Each new row is followed by its nearest point in the smallest flat space through zero that holds the last named rows.
(in the rows, 128 means zero)

Q419, 6 rows:
[[ 97 173 134 138 152 114 114 155 107 142  89 144  84  85 150 170 152 123
  130 157]
 [124 134 115 115 164  89  80 116 158  81 176 140  75 175 148 142 134 130
  128 122]
 [175 130  88 137  98 138 117 171 104 112  65 113 146 145 137 128 112 123
  138 139]
 [120 142 133 117 208 103 112 143 163 116 155  87  96 111 153  93 140  91
  157 114]
 [174 153 107 136 102 117  90 141 151 127 103 169  97  69 146 183 159 106
  108 116]
 [ 69 130 116 116 108 130 138 113 127 117 131 125  89 173 148 141 164 131
  102 135]]
New rows:
[101 162 113  97 148 160 136 121 125 120 100  92 114 109 148 131  89 112
 138 164]
[106 142 127 130 149 129 136 150 112 133 102 105 119 125 140 119 132 120
 141 143]
[167 124 149 138  90 113 137  96 140  95 154 122 147 104 138 139 108 156
  90  98]
[161 111 129 128 101 131 122 105 147 127 153 153 145 122 112 136 122 133
 114 108]
[112 163 124 120 141 112 150 126 156 153 133 151 143 122 162 115 110 111
  93 139]
[115 133 136 127 135 128 133 124 134 137 133 128 120 112 131 129 140 122
 125 125]
[151 101 109 106 130  93 163  93 142  98 105 114 157 129 106 123 155 112
 145 114]
[146 113 118 123 117 136 134 125 144 124 134 113 141 134 128 108 129 116
 126 110]
[ 88 166 150 144 128 129 117 137 107 102 127 161 140 124 140 156 106 146
 105 142]
[106 143 140 135 131 120 121 127 103 132 122 156 115 130 123 159 122 153
 125 152]
[105 134 156 109 116 142 141 134 138 101 117 125  92 113 159  93 160 113
 139 118]
[103 133 123 120 134 131 139 130 141 131 125 107 107 122 146 118 158 106
 122 121]

Q163 (6 x 20):
[[188 173 185 133 152  81 142 125 156  83 141 145  79 160 117 132 137 123
  156 112]
 [138 172 141 154 163 109 145 160 103 137 157 147  77 146 124 177 107 157
  122 148]
 [156 161 145 101 135 122 145 121 152  72 134  99 121 160 113 172 188 126
  125 107]
 [137 157 168 119 165  73 153 155 141 126 123 164 143 155 123  93  83 124
  128 134]
 [168 154 139 110 186 127 134 165 127 162 178 178  91 110  89 170 114 196
  166  98]
 [172 166 136  86 162  94 119 161 110 119 129 129 100 167 106 154 135 134
  183  82]]
New rows:
[151 115 147 168 118 153 144 119 120 113 136 154 118 168 119 161 111 106
 129 122]
[138 139 139 149 126 123 130 122 128 118 135 128 100 133 133 138 130 126
 126 138]
[115 124 137 126 110 109 125 139 135 129 128 149 126 127 151 115  95 155
 142 140]
[126 126 135 137 134 118 128 133 126 141 128 145 127 124 131 109 103 128
 130 135]
[127  88 137 126 100 127 127 108 154 102 155 110 108 116 125 111 120 115
 139 137]
[138 113 137 143 109 136 121 101 147 116 127 127 120 113 133 110 139 117
 132 128]
[150 116 143  95 111  85 107 138 123 136 133 116 139 104 178 180 137 167
 107  96]
[132 133 120 113 135 135 128 135 125 128 134 122 128 130 119 149 142 139
 133 116]

Q281, 6 rows:
[[129 144 154  82 148 128  99 134 109 151 126 175 153 106 171 136 109 139
  137  82]
 [131 119 158 103 114 125 149 123 163 127 178 156 136 131 149  75 108 103
  142 129]
 [119 132 103 103  91 130 105 155 157 126 105 137 141 116 145 166 119 124
  189 136]
 [151 157 132  93 147 104 103 119 177 152 100 115 152 118 143 151 134 122
  112 126]
 [136  78  75 127  93 139 108 169 135 147 120 117 128 115 149 145 133 133
   95 152]
 [120 114 149 133 113 126  93 117 141 191 146 129 179 157 186 147 116 141
  114 178]]
New rows:
[114 138 146 130 126 153 143 129 121 144 137 140 122 125  95 127 101 112
 155 123]
[117 135 140 132 125 132 138 123 119 115 137 140 124 133 122 120 121 126
 157 122]
[129 155 141 121 133 136 111 148 128  97 115  95 123 160 119 177 126 153
  84 158]
[131 137 118 145 138 122 116 120 126 138 103 101 131 136 118 156 142 138
 111 143]
[137 104 193 112 135 162 133  94 158 164 114 138 172 122 121 156 142 126
 140 118]
[128 149 156 116 140 118 115 110 142 149 130 134 153 137 148 134 121 129
 134 132]
[118  63 106  73 120 118 118 122 118 100 124 133 128 103 154 152 132 132
 104  88]
[139 106 102 100 123 135 115 161 120 131 121 146 122  97 145 129 125 130
 109 101]
[139 116 111 130 117 159 149 112 135 171 115 145 170 152 115  95 119 105
 133  96]
[129 122 137 122 126 128 131 127 133 133 143 137 132 129 138 114 122 124
 125 128]

Q582:
[[129 163 132 122  87  83 138 119 118 168 147 142  96  82 157 134  95 108
  148  93]
 [124 158 161 138 133 120 138 101 106 158 115 161  94 106 147 138 140 113
  170 124]
 [144 176 181 150 116 120 119 121 145 121 107 112 139 127 123 121 116 100
  110 129]
 [ 86 132  94 159  71 127 137 128 138 143 123 112 139  57 157 161 111 118
  135 148]
 [165 169 153 168 110  97 130 153 156 165 122 189  73  93 118 152 132 140
  174  92]
 [138 184 134 121 121 104 148  75 114 157 135 150 103 102 146 165 137 121
  103 114]]
New rows:
[185 126 109 146 148 125 122 184 141 119 108 129 138 182 130 113  71 163
  96 185]
[153 113 126 134 134 134 113 165 160 101 129 116 146 158  96 114 125 144
 105 124]
[119 128  95 125 106 155 129 114 121 116  90 136 136 131 112 139 141 185
 146 142]
[117 110 104 141 136 148 132 130 133 124 121 137 131 122 123 149 151 147
 130 146]
[149 141 118 114 141 124 155 142 129 109 142 117 133 165 163 126  79 130
 128 139]
[133 124 127 109 128 119 125 130 124 123 140 115 134 142 128 112 113 123
 115 118]
[135 128 134  71 118 129 118 129 135 119 133 134 154 112 132 129 149 105
 125 153]
[121 127 126 119 130 130 129 118 120 124 130 116 137 132 133 124 125 122
 117 133]

Q132 (6 x 20):
[[159 130 175 105 117 128 105 142 109 169 108 136 140 119 109 131 123 126
   75  96]
 [ 94  91 171 101  83 118 155  80 161 101 129 110  73 144 167 122 125 111
  104 123]
 [ 90 105  96 144 135 124  95 164 132 103 136 151 146  84 149 115 145 108
  153 121]
 [168 149 129 125 106 123 138 144 151 180 123 149 130 103 140 134 111 122
  158  83]
 [130 142 165 162 123 138 122 171  96 150 129 122 173 150 105  94 106 140
  125 137]
 [135 135 137 144 140  97 116 110 143 149 152  90 143  61 171 121 127 132
  121  97]]
New rows:
[109 132 124 139 161 164 110 128 114 123 127 125 148 136 116 141 131 128
 144 158]
[120 132 109 140 150 135 120 138 110 112 130 128 143 139 110 127 135 136
 132 152]
[ 71 142 122 130 124 129 129 153 126 151 124 120 119 123 124 119 107 135
 146 109]
[118 125 132 141 117 129 129 145 132 129 132 134 137 125 136 114 121 123
 145 124]
[133 129 150 126 129 168 116 113 176 130 134 160 117 157 119 121 130  85
 131 122]
[126 119 134 113 105 136 137 132 137 128 116 149 110 145 126 131 125 117
 134 122]
[144 118 122 109 124 127 185 126 145 138 134 145 117 116 124 108 140 136
 143 109]
[139 133 123 122 113 127 145 121 147 139 126 136 113 130 137 135 121 124
 148 116]
[133 149 133  71  90 146 156 112 107 150 136  90 127 127 130  71 109 132
 111 128]
[138 133 165 126 111 125 145 114 130 144 128 110 122 144 131 120 113 134
 112 123]

Q57, 6 rows:
[[158 110 111 169 141 101 204 109 114 135 125 128 133 127  76 123 138  73
  138 101]
 [122  92 111 155 184  96 210 131  98 101 162 119 158 141 126 132 146 113
  152 113]
 [ 70 107  77 135 132 125 165 108 135 149 145  95 157 172 102 176  55 107
  109 122]
 [137  92 159 135 120 129 210 147  67 115 124 118 127 124 136 119 110  87
  135 153]
 [135 109 107 148 115  98 173 119  86 116  94 129 118 139  90 175 108 117
  137 118]
 [148 110 106 149 137 111 210 107 115 138 156 103 175 126 128 119 114  83
  122  53]]
New rows:
[ 99 123  99  87 137 112 113 108 149 125 138 143 141 112 160 140 169 130
  93 145]
[113 134 121 120 145 130 103 130 146 124 145 127 137 133 143 128 136 150
 128 127]
[151 151 173 102 111 139 106 118 117 172 115 115 136 159 163  98 151 110
 120 101]
[151 143 151 114 103 148 114 129 136 142 130 125 132 106 154  97 129 120
 115 108]
[124  99 164 139 107 153 142  95 107 127  58  97 141 124 130 129 131 139
 113 120]
[142 125 139 123  97 130 140 130 102 128 106 126 121 121 132 137 110 121
 123 123]
[118 140 139 179  93 138 117 144 156 135 111 143 125 125 136 139 124 131
 149  91]
[141 139 123 127 113 126 113 119 135 135 116 131 125 122 122 132 128 131
 123 108]

Q205, 6 rows:
[[146 109 110 142 114 107 147 145  91 145 124 144 142 170 126 142 103 138
  136 191]
 [132 136 106 147 112  93 103 153 123 128 175  53 102 186 141 139  94 150
  137 163]
 [173 141  68 142 131 148 141 154 153 170 161 107 166 159 109 146 145 139
  159 153]
 [104 114  89 151 105  62 178 123  81 147 166 100 108 157 144  83 142 130
  194 144]
 [172 108  71 195 151  94 134 129  99 166 160 119  87 170 178 180  87  99
  172 155]
 [100  75  67 154 120  69 147 141 111 178 119 127 118 169 116 174 126 146
  116 210]]
New rows:
[121 124 152 155 143 155 144 154 163 147 127 103 155 149  97  95  92 150
 105 151]
[136 138 130 114 116 140 119 147 139 126 131 115 151 145 108 129 125 149
 115 150]
[146 114 144 165  98 103 149 143 158 125 158 123 113 131 159 137 118 124
 105 148]
[131 124 122 140 128 115 120 131 121 129 136 115 113 143 139 140 111 128
 128 140]
[ 98 133 136 160 143 135  94 138 124 134 109  92 125 164 132 116 167 140
 160 112]
[117 134 119 129 125 118 124 129 138 128 146  99 118 131 129 120 137 133
 136 118]
[142 117  98 106 123 129 132 150 139 108 128  97 122 161 118  94 133 153
 136  90]
[126 144 123 121 117 128 127 136 137 124 151  96 134 136 121 107 138 140
 141 121]
[164  96 125 135 132 115 103 157 125  94 142 137 108  92 138 154 120 158
 133  92]
[137 132 135 136 140 134 112 123 133 122 130 125 112 123 143 142 114 117
 123 114]
[ 97 165 108 114 115 143 123  94 129 142 107 132 113 141 153 151 108 117
 120 105]
[123 125 131 133 137 127 118 121 134 126 125 127 112 118 137 139 125 120
 121 115]

Q567, 6 rows:
[[ 79 118 134 180  79  65 130 145 165 192  81 106 105 126 158 157 158 132
  150 128]
 [ 80  99 147 141 131  77 162  97 122 157  61  92  87 148 113 169 110  76
  136 143]
 [ 59  97 150 157 123  93 124 152 126 155  59  91  98 140 153 161 159 151
  136  73]
 [106 116 145 176 129 100 131  84 160 173 108 103  82 129 192 129 162 107
   85 150]
 [109  74 146 163  75 131 162 142 178 169 108 103 120 123 147 174 131 125
  112 140]
 [ 60 140 152 196  83 135 138  92 150 140  93 106 144 146 115 128 158 116
  143 136]]
New rows:
[119 121 141 157 117 110 139 117 107 144  90 156 125 121 115 137 125 137
  91 151]
[115 122 134 140 123 119 136 115 134 139 115 119 119 132 130 135 129 115
 126 137]
[132 156 142 157 150 110 135 144 109 116 124 121 133 133 120 124 111 121
 121 144]
[125 140 126 126 136 119 126 117 119 125 124 130 126 132 120 122 125 118
 135 133]
[120 149 121  99 120 106 105 128 171  77 149 110 153 113 152 111 150 124
 151  99]
[129 149 121 131 127 129 109 138 125 123 139 138 139 124 133 111 143 148
 137 116]

Q938:
[[168 143 125 136 139 145 125 196 128 170 149 129 129 112 122 167  94 131
  108 163]
 [172  99 106 130 128 144 127 210 106 119 134  93 148 113 141 133 136 151
   82 116]
 [121  88 148 155 128 165 146 160 106 187 119  80 173 127 153 125 107 130
  142 176]
 [142 154 155 128 154 126 143 173  91 148  57  70 142 144 165 105  97 104
  115 186]
 [177 122 134 151 157 171 175 169 136 100 173 144 168 109 109 175 110 130
  115 192]
 [157 127 125 124 130 151 163 135 123 102 102 130 119 140 111 182  92 122
  124 196]]
New rows:
[134 128 123 133 106 106 132  99 121 132  87 134 133 105 126 121 129 121
 166 117]
[110 126 130 123 119 121 126 101 127 129 109 125 119 139 130 120 129 124
 140 125]
[108 150 103 141 132 135 164 133 118 155  79 144 153 115 133 139  95 122
 138 131]
[125 134 138 130 130 132 134 128 123 146 110 119 127 135 132 134 110 120
 136 156]
[149 128 132 112 129 131 114 100 140 167  95 122  63 137  97 110 141 121
 165 100]
[107 139 122 113 109 109 104 103 131 152 107 134  92 139 125 129 121 125
 139 111]
[167 154 100 111 124 155 138 111 117 116 124 123 114 154 100 133 164 142
 162 131]
[133 126 119 120 123 128 135 116 131 102 122 137 117 133 118 142 128 130
 125 130]
[175 157 138 119 157 148 128 121 131  96 130 161 132 140 150 112 118 153
 148 108]
[140 151 132 126 147 120 135 128 134  97 138 142 131 124 124 122 136 121
 119 126]

Q159 (6 x 20):
[[129 141  63 114 146 107 131 156 133 105 126 156 134 117 111 143 117 101
  133 117]
 [134 140 157 138 109 110 112 120 169 124 121 138 143 138 159 136 119 158
   95 121]
 [119 103 162 162 131 133  95 120 114  95 171 157 123 166 119 183 127 118
   95 125]
 [111 140 123  98 153 137 120 129 145 139  58 115 121 138 152 132 120 140
   86  99]
 [164  95 127 110 127 143  82 138 112 123 120 101 107 168 114 150 145 139
   95 115]
 [127  97 128 154 116 147 108 169  97 113 144 125 103 174 137 145 101 153
  109 114]]
New rows:
[ 94 108 136 132 161 127 126 123 170 122 117 139 131 112 132 118 139 111
 174 172]
[110 142 134 129 138 125 148 108 131 133 130 138 138 105 124 122 134 110
 144 137]
[ 79 140 135 154 126 123 135 102 113 126 108 115 157 129 149 126 140 138
 124 152]
[100 137 156 139 134 135 144 110 131 137 120 132 132 121 143 123 123 129
 127 130]
[126 122 124 100 189 135 153 123 126 139 130 125 137 139 139 146  87 123
 108 128]
[104 132 121 121 151 136 132 129 123 126 105 134 123 130 131 138 121 117
 115 116]
[109 150  92 112 139 108 126 114 116 121 128 131 155 168 115 117 132 103
 135  91]
[123 134 101 116 146 123 129 134 128 119 118 139 129 123 118 139 128 109
 126 121]

Q460 (6 x 20):
[[155 139 110 130 117 105 153 121 171 102  83 112  81 138 120 133 148  92
  151  94]
 [159 113 119 107 122 112 170  92 128 177 143 107  95 115 128 141 121 121
  121 112]
 [171 127 101 164  87 120 174 110 106 105 106  95 100 139 135 102 133 141
  102 116]
 [158 180 136 134 172 134 146 136 123 126 174  82  73  76 148 155 167 141
   97 103]
 [110 109 108 149 116 174 125 100 130 142 140 126  76  89 108 114 133  86
  145 112]
 [153 132 154 146 110 168 163 135 135 120 154 126 122 108 154 160 133 118
  107 104]]
New rows:
[143 134 147 145 129 128  94 113 108 159 123 139 105 139 147  90 118 185
  93 129]
[129 129 118 135 131 121 126 123  93 135 141 115 135 127 130 108 124 159
 107 145]
[108 135  71 126 157 133 149 122  80 122 135 119 133  97 127  88  71 112
 134 126]
[115 118 105 138 128 132 117 109  99 142 135 118 114 117 114  98 124 137
 124 141]
[176 107 185 146 124 136  98 130 122 144 116 129 104  89 133 125 135 149
 129 131]
[133 131 134 133 129 141 135 128 123 131 144 123 122 115 135 135 131 130
 118 124]
[121 121 125 134 130 156 185 113 134 126 154  71 117 111 156 119  81 132
 126  92]
[152 122 129 140 111 147 162 112 119 141 148 113 106 110 139 136 128 125
 109 113]
[131 121  96 153 143 144 115 121 133  98 127 143 132 101 118 107 168 128
 134 141]
[112 137 116 150 131 144 108 133 122 105 123 124 113 118 119 108 140 123
 132 130]

Q128, 6 rows:
[[165 145  96 122  92 158 151 142 140 164 101 132 114 112 121 151  85 151
  156 186]
 [113 104 128 136 117 132 119 137 100 145  87 136 127 122 137 131 114 111
  134 141]
 [124 118 110 172 155  74 104 143 136 190 162 110 121 128 138 106 104 122
  115 173]
 [ 98 131  95  88 133 101 150 109 124 166 146 136 121 136 174 162 154 129
  133 103]
 [173 164 169 100 143 115 113 132 143 175 161 160 140 107  97 189 162 140
  142 123]
 [162 133 129  87 101 135 148 115  97 155 104 123 142 131 128 106 106 144
  119 141]]
New rows:
[138 118 137 140 101 126 117 108 110 116 136 127 160  92  90  95 146 140
 138  90]
[142 129 158 122 130 133 120 123 117 107 125 127 142 130 110 110 135 127
 116 113]
[122 164 154  91  93  98  91 147 107 149 117  99  99 146  89 101 160 153
 141 134]
[152 134 149 112 128 120 124 123 114 145 130 129 142 127 116 119 129 133
 118 128]
[108 158 130 123 160 131 109 128 140 141 144 147 161 147 131  95 159 107
 127  93]
[118 128 144 123 148 108 119 119 127 122 152 128 136 135 130 124 153 122
 115 100]
[137 101 137  99 105 128 165 139 105 148 160 104  93 103 108 150 148 159
 116 133]
[144 141 124 103 122 126 140 121 128 147 135 131 131 127 130 139 130 140
 130 128]
[119 129  98 103 135 114 134 138 167 158  94 100 103 128 115  99 121 148
 147 164]
[135 131  97 133 118 127 141 131 136 149 128 117 118 129 138 121 102 139
 132 159]

Q598:
[[166 164 148 163  93 122 166 146 106 151  83  96 169 133 141 114 148 196
  131 145]
 [105 125 122 147 121  87 140 112 111 109  97 192 139  93 115 123 151 143
  140 152]
 [139 146 171 155 140 102 145 160 125 129 138 142 173 145 185 139 134 168
  201  94]
 [147 111 113 150 120 111 132 119 159 123  93 147 130 108 162 112 146 163
  141 181]
 [141 138 121 210 123 109 165 122 112 104 125 136 146 116 136  78 119 150
  140 176]
 [ 97 133 162 127 143 128 126 203 138 135 118 138 171  95 194  97 122 157
  179 162]]
New rows:
[114 103 117 161  95 168 122 106 101 121 124 173 139 132 146 123 110 163
 111 128]
[129 128 122 147 124 117 137 118 122 120 120 140 130 121 123 119 132 134
 128 142]
[166 130 105 123 119 146 144  88 139 109 140 147 119 198 156  86 105 132
 161 108]
[164 120 121 160 137 124 134 103 148 117 153 117 117 159 147 133 120 128
 144 115]
[160 136 152 117  89 157 117 105 120 111 156 143 119 130 142 151  73 170
 124 117]
[146 131 131 132 127 130 130 122 132 132 135 114 127 146 133 138 128 132
 131 112]
[133 141 137 158 141 132 121 126 131 131 127 124  83 107 125 166 152 127
 142  78]
[136 128 132 124 130 119 127 113 127 127 136 135 125 144 125 151 134 126
 137  97]

Q14:
[[121 191 120  46 210 123  92 167 153 107 126 133  99 116 140  90 142 113
  129  74]
 [ 98 143 143  85 190 157 116 157 133 129 104 116 118 157  96 124 145 125
  134 101]
 [111 127 178  65 146  90 130 154 112 101 105 106 103 128 103 131 175 129
   63 104]
 [135 171 178 110 169 106 111 118 111 130 145 107 122 158 142 140 160 122
   96 117]
 [107 145 164  46 163 150 133 137 145 107 111 160  96 140 149 124 169 138
   99  63]
 [ 89 186 163  53 198 118 142 137 131 107 119 103  99 161 118 122 172 103
  121 102]]
New rows:
[121 158 116 122 132 141 142 122 122 154 129 163  97 111 178 107  94 116
 124 138]
[135 149 111 122 126 133 132 114 145 124 143 151 123 118 163 117 121 124
 145 118]
[121 102  72 155 122 146 129 144 126 117  97 108 104 111 134 153 115 129
 118 158]
[124 102 104 143 108 130 133 140 129 128 117 125 134 112 106 123 111 129
 140 143]
[116 154  87 158 174 133 122 123 136  82 135  88 118 105 131 142 112 151
 114 138]
[131 147 112 131 145 114 116 137 129 128 135 113 130 121 122 116 118 116
 141 138]

Q873, 6 rows:
[[165 169 127 151 139 208  78  81 181 102 166 137  93 114 140 153 172 101
   78 134]
 [109 111 136 133 106  79 132 124 174 171 140 166 118 150 112 137 129 147
  115 137]
 [185 137 128 171 150 117 138 146 117 199 155 148 130 189 116 162 138 153
   94 133]
 [175 136 147 102 107 138 105 131 157 141 137 185 132 149 155 154 137 154
  165  74]
 [112 140 127 139 126 170 151 154 175 155 136 141 157 115 156 121 127 107
   96 112]
 [166  61 169  94 100 130 139 163 167 150 139 154  65 140  98 136 138 119
  122 172]]
New rows:
[115 101 133 120 107 141 137 161 152 123 135 149 146 107 110 138 118 158
 103 143]
[117 110 137 119 115 129 143 146 155 143 129 139 125 123 128 122 125 120
 120 135]
[153 147  98 120  90 138  89 160 156  91 162 114 134 113 123 137  91  98
 114  93]
[133 139 130 119 124 159 117 123 145 112 130 134 130 113 145 128 134 118
 131 113]
[143 145 134  90 120 125 112 145 130 134 120  93 106 147 156 153 166 119
 153 104]
[155 128 136 112 125 141 117 130 121 117 127 137 123 131 136 135 132 133
 149 113]
[126  93 134 128 122 103  94 110 165 160 103 129 113 130 112 161 120 133
 165  95]
[128 118 138 112 108  98 115 117 148 134 129 157 118 138 124 136 129 147
 148 118]
[122 155 105 161 108 162 135 109 163  92 138 140 139 121 140 148 134  98
 110 131]
[116 154 120 142 131 162 114 108 160 117 140 129 132 110 143 129 140 111
 102 122]
[ 99 111 136 129 107 162 165 106 134 161 101 120 161  92 118 163 135 102
 144 112]
[106 127 127 123 123 141 144 143 144 131 122 128 146 112 142 115 120 117
 125 119]
